The same things were measured in two ways. Each way mixes the same 10 hidden numbers, adds some noise and spreads widely along 7 directions of its own, which tell nothing about the thing.
Some things both ways: the first way, then the second way.
[-46  -2   2  12 -11  -7 -11 -27 -22  15  -1 -28  35   5 -14  10 -27  20
   1 -11 -15   8 -10 -12   8  -2   1 -14]
[ 23   2   5  19   3  27   1  -5   3 -35 -28   9  -4   0 -17  29  -4 -25
  -7 -10  -2   0]

[-30  13 -28  11 -14   1 -13 -31  10  17 -15   4  -6   3   0  -1  10   1
  -4  15 -11 -11 -24  -9   4   3  -4  -1]
[-14  22   1 -23 -40 -29   7 -13  21  15 -20 -16 -26  23 -18 -11   2 -13
 -18   2 -41   2]

[-17  26  -3 -22   7  -8 -15  -6 -14   9   1 -31  34 -13   7 -11  11  11
  -5  18   2  17  29  -7  11 -19   9 -26]
[ 16  34 -29  22  -5  -7  -7  10  19  13 -19  30   4  -6   5   8   1  14
   4  -9 -22 -14]

[-10   1 -45  37  14  -8   6 -28  12  12  20   2 -49 -10   6  15 -23  -1
   7  -9 -12  -9  -9 -12  -7  -6 -15   5]
[ 18 -39 -13   4 -11 -19  30 -22 -10   8   1 -18  10 -13   0  16   7 -14
  33  -4 -22  -2]

[ 23 -11  -4  -4  31   5  11   3  -2 -17  -3  12   8  -1   8  -9  10   4
  -5   0  19  17  10  14   6  -6  -1   1]
[  1   2   6  34   7 -15  11  10   9  16  -6  -6  -1 -15   8  11 -11  19
  29 -23 -34 -11]

[ -3  10   4 -25   3  11 -23  -6 -13 -15 -22   5  25  -2 -15   7  18   8
  -3   4   1   8 -10   2  11   6  12  15]
[-33 -17  15   3  32  33  17  22 -14  -3  -4 -10 -13 -42  32  -4 -29  71
 -20   9 -47 -13]

[ 13  16 -13   4  26   9   7   3   6  -9  -2 -13  -5   5   6   2  15  -1
  15   3  -6   6  19 -30   3 -11   0   8]
[  4 -21 -25  12   1 -32  18   5  -9  -1   7   8  18  -8  10  32   0  19
  15  -2 -18  -4]

[ 39  -2  -5 -12   0 -12 -35   8  16   7  11  19 -26  -3   2  12  13 -17
  -2 -19   6  -8  -3  25 -10  16  -6   5]
[-17  17  -5 -33  -5 -25  11   8  -3  28  -8  13  -6 -18  -8   7 -14  19
 -11   6 -45  -2]

[ -3 -37 -16  35 -20 -37 -10  10  34  49  12   4 -16  14  12 -20  17  -6
  -1 -26  13 -24 -12  50 -17  38  -6 -26]
[ -6 -29  12  20 -13  11  35  -9  -4 -67   8  24  26   0   7  54 -13  -8
 -19   6  -7 -12]

[ 17 -12   1 -12   3 -14  13  31  12  -9  19  29 -14   6   7 -12  29  -5
  -9  -2  25  20  11  28  -2  10  -2   4]
[  7 -23   2   2 -13  -8  24 -35  34 -31 -18  27  12  41 -42  10   1   4
  -9  12 -20 -20]

[ 23  13   4  -9   3   1  18  22  22 -11 -11  17  -6   9   8 -35  40  -9
 -13  33  12 -20   7   5   8  -3   8 -13]
[ -7   7 -37 -22 -45  11  24 -30   0 -23 -16  -5  35  11   9  22  14  -7
 -21  -7   7  15]

[-11  13  -3   1   9   0 -25 -35 -24  -1 -12 -30  22 -38  20  16  -5  18
  10 -11 -13   1  16 -15  -8 -17  17   1]
[ 31  -2 -33   3  -5 -16   5 -18 -36   3 -21 -31  11 -22 -17  20  30 -47
  22 -28  -1  -8]

[ 40  21 -29  -5 -19  -4 -42 -12  31   9  -3  16 -36 -23   4  -4   9 -16
 -12  10 -15 -39 -10  22 -20   5  -7  -7]
[ 15   4 -56  -5 -15  -1  10  -7 -17   7 -29 -14  19 -37  15  32  11  -6
  17  -6  -9   4]

[ 34   2 -29 -21  23   4  -4  13  12 -27  -3  37 -18  17  -9  18  17  -7
   3  -4  10   4 -15   4   7  10  11  27]
[-34   5 -17  -1   2  23  14 -24  31   6 -10  16  19  20 -10   9 -14  54
 -32  -2 -39 -16]

[ -5 -13 -21  12 -10 -16 -22  -6  18  20   7   9 -33  -3   5  -1  24  -7
  -5  -9   3 -21 -14  25  -6  25   6  -8]
[  6  15 -34   9 -30 -35  10 -32  26  12 -31 -11 -13   2 -19  -1  18 -26
   5   2 -42 -25]

[ 35 -12  31 -17  -2   5  22  43   8 -41  27  29 -22  11 -26   4 -26  -3
  -9 -11   8  -4   9  15   0  14  -5  16]
[ 29  -5  12  -1 -10 -36  24   1 -33 -24 -16 -19 -17 -35 -10  31  -8 -64
  24   3  -6  20]

[ 19   9   1 -28  11  21 -19  18  -1 -30  15  22 -23   9 -44  34  -1   5
  12 -26  -3  36   2   3   6  25 -25  52]
[-29  24   8 -80  15  -4 -10   7 -44  18  -5 -11 -17 -24 -41 -28   1  22
 -40   2 -18  17]

[  0 -17 -12   8  14 -14  55  42  12 -25  32  13   3  39 -14  -8  -8  22
  10 -18  12  20  11   7   7  15   5   1]
[-20  -5  -2 -20 -45 -23  50 -62  -5 -38 -10 -25  34  13 -28  14  -7   0
 -22  24  -7  -2]

[ 37 -33  26  -9  -4 -14   3  -2   4 -18 -23  42  12   4  51   9  28 -14
  -9 -13  26 -14  -8  13  -8  -6  33   0]
[-15  32  12  16   2 -43  -7  12  28  34 -11   6 -33  12 -29  12 -18   4
  -4 -16 -56 -14]

[-34  29 -17   3   6 -14  13 -34  10  26 -16 -15  44  22  39 -15  10  14
   8  15   2  -1   4 -26  15 -20   1 -28]
[ -1 -15  45  -2  14 -32  -6   2  -4 -12 -17   8 -45  32 -49  26 -18 -43
  15 -12 -46   3]

[  0  -3 -33 -15 -21 -13   9 -16  16  -4 -17  29   8  -6  29  11  -5   8
  -9  16  14   7   5   4   1 -26   3  -5]
[-23  25  37 -47 -38 -33  23  19   5  14   6   1  -6  25 -11   6 -20  -4
 -50 -10 -27  22]

[-10  20   3  -7 -13 -14 -20 -22 -14  10 -11 -39  44 -36  28 -14  13  26
   0   6 -10   1  35   5  -8 -24  15 -35]
[  6  15 -19  -8 -20 -13  13 -14 -13 -17 -25   2  14  -3  -5   8   4  -8
   4   1  -8  -1]

[ 13   5  31  15 -19   8 -46 -20 -19   1 -30 -26  14 -34   5  20  11  -3
  15 -22 -31 -18   1 -21 -27  -3  11  21]
[  4 -30  -5  -4  17 -29   7  35 -49 -21   3   1 -13 -39  17  35  -7   2
  14   8 -18   3]

[-24  21 -44  12 -21  15 -12 -18  -1 -13   9  -7 -10 -12 -24  -1 -14   2
 -14  20 -36   0 -22 -17 -16  -5   6   6]
[-26  14  28  -4 -11 -12  26   9  26 -29  11  34   7  26   4  -3 -22  36
 -33  16 -16  11]

[ -5  21  26 -28  -7  19 -31  -2 -28 -27   4  -7   9 -13 -39  24 -28   1
  -7  -3 -18   3  -6 -15   4   3   5  21]
[ 19  47 -28  17 -13  12  -3  23  -3   5  -1  11   8 -40  21  23  -1  -1
 -17  -5  12   8]

[-30  31 -29 -11  26  11  20   0 -18 -29   3  -8  29  41 -28   8  -4  12
   5  19 -14  20 -16 -52  28 -13  25   2]
[ 15  14  17  42  22 -15  -2  24   8 -15   1  20 -13 -18 -21  55 -10 -47
   2 -29 -16  -6]

[  2  16  31 -18  29  -5  22  31   6  -1 -11  -4  31  26  16 -19  36   3
  19   1  26   3  23 -13  18   9  10   8]
[-16  -1 -11   1  22  12 -22   1 -30 -12   5  20  -8   3 -15  22   0  14
  -1 -10 -22 -16]

[-26   8   5  15 -18  15   1  16  -3  -5  22  -3   0  17 -43 -18 -23 -16
 -19  11 -22  -3 -33 -11 -13  19  -5  11]
[ 15  46 -20  19 -16 -13  -8  14  -1  -6  -9  14   5 -15  -3  15   1   2
   0  -5  10   4]

[ -8 -27  14  14  -5   7 -36  -8 -35 -11  -6  -5 -27 -28 -35  44 -19 -11
  -2 -22 -15  -1 -21 -13  -8   7  13  34]
[ -3  50  -4 -14  11  25 -27  36   3  18  -6  32 -15  -3   1  -3   9   2
 -31 -34 -15   3]

[-15  16   2   6  17  -9 -30 -30 -24  16  13 -39  16 -26  13   7 -26   0
  -1 -10 -12  -4   8 -14  -6 -14  10 -20]
[ 18 -26  -2  10  -3   4  36 -23   3 -13 -10  12  24   7   1  25 -10  -9
  13  -1 -18  -2]

[-18   6 -21  17  12 -12  16 -27  -5   5  18 -33  13   3  17   7 -34  18
   7  -5 -13   2  22 -26   6 -26   5 -37]
[  7  -4   2  20  25  26  13  -1  -2 -18  -6  29  23   2   3  27 -17  16
   6  -9  -3  12]

Other things, the second way, with their names:
k226: [ -4  11 -19 -30  -8 -48  13  -2 -20  33 -23 -32  -9 -47 -19  -7   6   2
  16  -1 -38  -8]
k290: [ 47 -17 -38  25  11  -8  24   9 -15  15 -29 -48  22 -45   4  34   6  -6
  12 -24  16  10]
k529: [  7  48  -5   5   4  39 -31 -22  16 -20 -30  37  12  86 -47  -8  13 -13
 -30 -45  21  14]
k479: [  6  -8 -22 -26  17   1  16  -1 -20  38 -32 -17  -2 -36   0  -3 -13  32
  13   3 -42  -3]
k694: [ -3  22 -12 -42 -47 -47  31 -18 -18   5 -34 -40  21  17 -19  11  -4 -11
 -14  -2  -2  33]
k236: [ -7  17   7  -3 -16 -33   6  14  15  25 -23 -12 -19   2   0  17 -17  -8
  20 -20 -43  15]
k347: [ 19  61 -24  -5 -15 -14 -18  20 -19  32 -10 -11 -15 -43   2   7  10 -35
   8 -23   1  21]
k866: [ 12  16 -24  11 -15 -11   1 -27  15  27 -21   2  -3   5 -19   8  -8  -1
  29  -3 -29  -9]
k218: [  2  -3 -10  27   5   3  13  22   2  -4  10  24  33 -17  20  46 -22  40
   2 -12  -1   2]
k611: [ -8  49  -3 -33 -24 -41  21  26 -16  54 -25 -54 -24 -56  25 -33 -10  12
  -4  -1 -35  25]
k387: [ 42  -9 -41  -3 -24  -5  18 -36  -8  -6 -45 -39   5 -11 -24  12  23 -44
   9  -2  10   8]
k918: [-24  39 -13 -13 -28 -27  -8  -4  -9  19   6 -14   0   7 -11   5   3  11
 -10 -19 -12   3]
k406: [-49 -29  56 -43 -19 -18  33 -11 -12 -31  12   4 -11  28 -16   1 -27  17
 -24  11 -54  -4]
k660: [ 11  30 -42  -6 -31  -1  -2   7 -43  18 -11 -52   7 -62  15  41   6 -16
  -3 -19  13  16]
k271: [ 20   2 -31  31 -15 -22  15 -22   6   2   6   0  16 -14 -13  19   7  -2
  -3   9  -8 -23]
k315: [ 15   9 -13  -3 -29 -22  13  -1 -26 -17  13   3  15 -14  15  10  11 -15
  -3   1   5  -4]
k202: [-17   6  37  34 -24   5  34  10  42  -9  25  33   5  20  37  14 -48  45
 -11  15 -30   8]
k412: [-15 -41  14 -29 -19 -45  35 -27 -32 -19  13 -15  -7   7 -12  14  -9 -18
   2  25 -37   0]
k264: [ -9 -11  14 -38   5   1   1 -25  -7  -7 -15  17  -7  32 -49 -12  -8  21
   3   9 -24   6]
k534: [-17  12  57   4  21  16  17  27  -1 -21  35  41  15   2  -4  31 -33  13
 -27 -22  -3  20]
k584: [-10   0 -29  22   4   5  -5 -11  -2  17  10  -4   8  -9   6  -7  -6  64
  11   4 -10 -10]
k921: [ 11 -36  -1 -17 -19  26  30 -36  -1 -41 -46  -8   8  22 -10  19  -7 -17
   5   3 -23   3]
k864: [-19  11  26 -15  -2 -53   1 -16   3   7  -7   8 -23  30 -56  11 -14 -18
   8  -6 -42   1]
k246: [-22 -26  40 -16  39   3  21  64 -51 -16  16 -12 -17 -62  46   6 -33  48
  -4  10 -23  26]
k259: [ 21  -1 -40 -27 -34 -38   7   5 -40  40  -4 -33  -1 -38  14  15  18 -22
  31 -16 -11  12]
k622: [-22  24  26 -10   4 -16 -25  14  -3 -23 -10  27 -41  22 -33  16 -13 -14
   5  -7 -27  12]
k261: [-14  25  18  -7  21  -4   1  40  19  31  -3  46 -17  -9   2   9 -32  38
 -12  -9 -57 -10]
k581: [ -5  26  14  22 -10 -10 -11  -1  11  -2   4  20  -9  40 -16  19 -21   0
   0 -17 -13  13]
k831: [ -3  26 -28  26  10  49  -9  -5  -7 -10  13  34  40  -2  14  14   4  41
 -10 -24  17  -7]
k58: [  3  -9 -36  26  20  50  15  -6  -6 -40  -7  35  43 -17  30  12  -2  58
 -17  11   6 -19]
k715: [  2   7   9  -5  28   0  12  18 -35  -5  22   9  -1 -56   1  17 -14   7
 -17   8  -7   6]
k225: [ 12  19 -10  38 -26 -39   7  -7   9  11   4 -16 -17 -15  -6  13  -3 -11
   7   8 -22 -19]
k368: [-12   4  -6 -13  18 -12 -13  15 -47  33 -15 -47 -40 -49  10 -30  -8  41
  27   4 -40  -4]
k835: [  5  41 -20   9   4 -16 -13  45  -4  59   0   1  -1 -55   7  33 -16  22
  -3 -30 -27 -11]
k746: [  7 -23 -14  21 -47 -60  36 -28  37 -25 -53 -32 -11  39  -2  18  -8 -10
  27  22 -38  10]
k850: [ -6  41  -2  -5 -15 -30  10 -13   3   5 -19 -29 -27 -10 -21 -14   2 -23
 -22   6 -25   1]
k908: [ -4   2 -21   2 -46 -13  45 -12  19   3   9 -12  26 -28  29  26  -3  -2
 -20   6 -18  -1]
k527: [ -6 -21  45 -24 -10   2  13  -9  14 -44 -37  24 -14  67 -34   6 -19 -10
   1  -7 -35  10]
k332: [-18  10 -12  -5 -41 -45  28 -26   3  28   2 -26  11   4  -1 -14 -17  48
   5  17 -34 -10]
k135: [-24 -34  51 -22  45  -1  25  26 -36 -21   8   1 -13 -50 -10  30 -28   7
   7  -6 -41   5]
k163: [-13 -48  30 -12  16  28  13   8  -9 -34 -26   1 -24  11   5  15 -23  13
  12  -3 -49   1]
k351: [  2 -46  12 -10  20   4  12 -14 -22 -11 -40 -14 -18  -2 -18  21 -12  -9
  50 -13 -45   0]
k76: [ -7  46   2 -23   6 -36 -18  11  -7  60 -47 -30 -50 -18 -15 -48  -6  11
  37 -13 -54   7]
k714: [  5  -8  16  32  43  23  -6  49 -24  -4  14   7 -12 -42  18  36 -20  15
  -4 -26 -12   0]
k48: [ 26  -7   5   6   4 -14   0  -5  35 -35 -39  52  -4  71 -51  51  -2 -50
 -14 -15 -14  14]
k910: [ -5  23 -45 -48 -29 -45  22 -34 -33  33 -31 -48   2 -48 -17 -14  10  -4
   3  23 -23  10]
k47: [ -5  36   5  43  35  42 -29  21   0 -41   4  45  11   8  -7  15  -5  37
 -15 -22  22  -3]
k371: [  1   7 -16  24 -33  32  21  22  22 -40  13  40  41   5  44  48 -11  28
 -37  -3  16   8]
k809: [ 14  31 -28  13 -47 -38   1 -36  22  16 -28 -22  -7  25 -26  15   7 -36
  14 -10 -14   5]
k279: [ -3   6 -23  13  -7  -2   6  19   6   2  -3  26  27   6  24  42 -15  31
  10 -15  -8  11]
k297: [ 13   2  -7 -20 -12 -21   7 -33  -6 -13 -30 -10   6  10 -52  28  15 -56
   7 -24 -18  -6]
k528: [  7 -38  40   0  41  14   2  17 -16 -22 -17  -5 -26  13 -23  19 -12 -15
   2 -26 -27   8]
k936: [  9  32 -34 -22 -32 -25  -8 -14 -32  12 -29 -29  -8 -19 -10  16  20 -50
  20 -24 -12   5]
k215: [ 12 -32  -3 -20  16  10   2 -14 -16 -22   1  29   1   7 -32  14   6  -3
  -3   7 -16 -15]
k188: [  5  -5   0  20   5  20  -2  -5 -20 -53  17  38   8   6   7  10   7   4
  -7   5   5 -10]

Some of these things the first way, each followed by its name:
[  2   5 -14  -7  36  19  32  23  22 -13  23  12 -13  39 -34   6 -45   2
  10  -8  15  13   1  -8  18  21 -33  30]
k581
[ 28  16 -30 -38   7 -23 -23   2  40  20  18  22 -34 -18  28   8  31  13
  12 -15  29  17  43  50   4  14 -35   0]
k215
[ 18   5 -22   3 -12 -12  16   9  30  -4  -2  18 -18  -2  13 -14   1   2
  -4  15   3 -30   4  11  -6  -2   5  -9]
k936
[ -4  17  17   2  -5   8  15   6  25   7   2  26   3  31  10 -45   6 -32
 -28  30  10 -34 -36  -1  -2  15  -1  -6]
k809
[-31  39  -5 -34  23   3  38  31   3 -24  38  -5   9  49 -23  -6 -10  10
   3  18   5  22  17 -37  36   2   7  -6]
k715
[ 20  15   8 -27  15  16  11   7  -2 -39  10  13 -15   3 -22  15 -16  12
  -2   4   1  10  20  -7  21  -7 -10  10]
k347
[-10  20  -9 -19  18  10  13  48  16   3  23  12  -9  35 -58 -31 -11 -14
 -16  28  18  10 -14  12  21  27 -27  11]
k921
[ 33  10   1 -19  16   2  14  23  17 -12   2  21  11  18   9 -23  16 -13
 -11  17  20   8   9   8   4  -7  -6  -5]
k218
[ 26  40   3 -20  35  22   1  26   0 -21  -4  13  12  15 -28 -28  13 -18
  -9  29   4   3 -15  -9   8   1  -6  22]
k351
[ 19 -13   5   2  22 -26  -4 -13  27  35  23   4 -14   7  38  -9   2   3
   3 -28  29  -3  25  43   7  13 -33 -33]
k866
[ 25 -16   7  -6 -10 -16  35  13  49   5 -10  44  -9  38  25 -16  12   2
  -3   3  32 -24   4  28  16  11 -17 -18]
k660
[-15 -13 -58  34 -17 -24   5 -45  15  14  17   9 -15  -4  29  11 -36   5
 -11  -7 -15 -14 -22   2 -18 -16   6 -29]
k534
[-11   8  13  -7 -23   5 -26 -19  15  16  10  11 -14  -3   2  -9 -11 -18
 -23   6  -1 -20 -18  16  -7  18 -18  -5]
k387
[  2  31   5  -9  25   6  -2 -15 -33 -35 -17 -25  25 -27   7  38  -4  33
  37 -20 -20  13  28 -48   1 -25  23  34]
k412
[-13  29   2 -17  34  20 -18 -18 -26 -10   8 -18  22  -6 -31   9 -36  10
  -1  -3  -5  23  -2 -10  14  -2 -19  15]
k202
[  5  18  -8   1 -16 -10 -12 -22  -9 -11 -10   6  17 -18  30  -9  31   0
 -12  15 -17  -5  -7  -9 -15 -25  27 -15]
k226
[  7  37 -25 -38  -3  11 -12  -9  46  25  -5  -5  35  15  15 -41   9   4
 -15  31  16   9  24  28   9   2 -39 -30]
k694
[ -7  37  49 -28   8  39 -27   3 -13  -2 -21 -19  47  10 -26 -37  30 -14
 -18  30  -3  11  -2 -12  14   9 -16   6]
k246
[-16   6  -6   8 -11 -19 -57 -48  -1  50   9 -27   4 -22  25  12 -21 -11
  -5 -18 -10 -15  -6   8 -14   0  -8 -30]
k479
[ 13  36 -19 -19  21  -4  -1  -3  41  22   6  15  17  34  33 -41  43  -7
  -4  13  20   1   2  18   8  13 -19 -20]
k864
[ 10  -1  23 -18  11  24  -6   7 -22 -37 -16  21   8   3 -22  21 -14 -14
  -7   1   2   3 -24 -22   4   1  17  42]
k714
[-22   1  12   6 -24 -24   2 -19 -12   1  -8 -28  19 -50  44  -3  12  32
   8  -4  -5 -11  41   2 -14 -19  28 -21]
k188
[-10  40 -25   3  17   8 -16 -13 -18 -11  -2 -10  27  17 -19  -7  18   1
   1  12 -28   9 -29 -32   2  -7  16   1]
k135
[-39 -10  22   7  -8  16  23  10 -29 -42  11  -1   7  26 -38  19 -29   2
  -6  -4 -21  -3 -30 -43   8  11  37  22]
k850
[  1  25 -18 -12  11   1  39  32 -15 -52   4  27  13  18 -15  -5   1  -5
  -9  31  -6   5 -22 -40   2 -21  43  21]
k297
[ -1  43  24 -16  10  27   3   2   0 -21  -6  18  16   4   9 -32  20 -23
 -19  31  -1 -10 -24 -22  -7   3   8  26]
k584
[-52  20 -19  -3  -3 -13  37 -23  -6  -8   2  -9  31  14  22   7 -16  32
  10   9  -4   9  10 -36  18 -21  20 -11]
k225
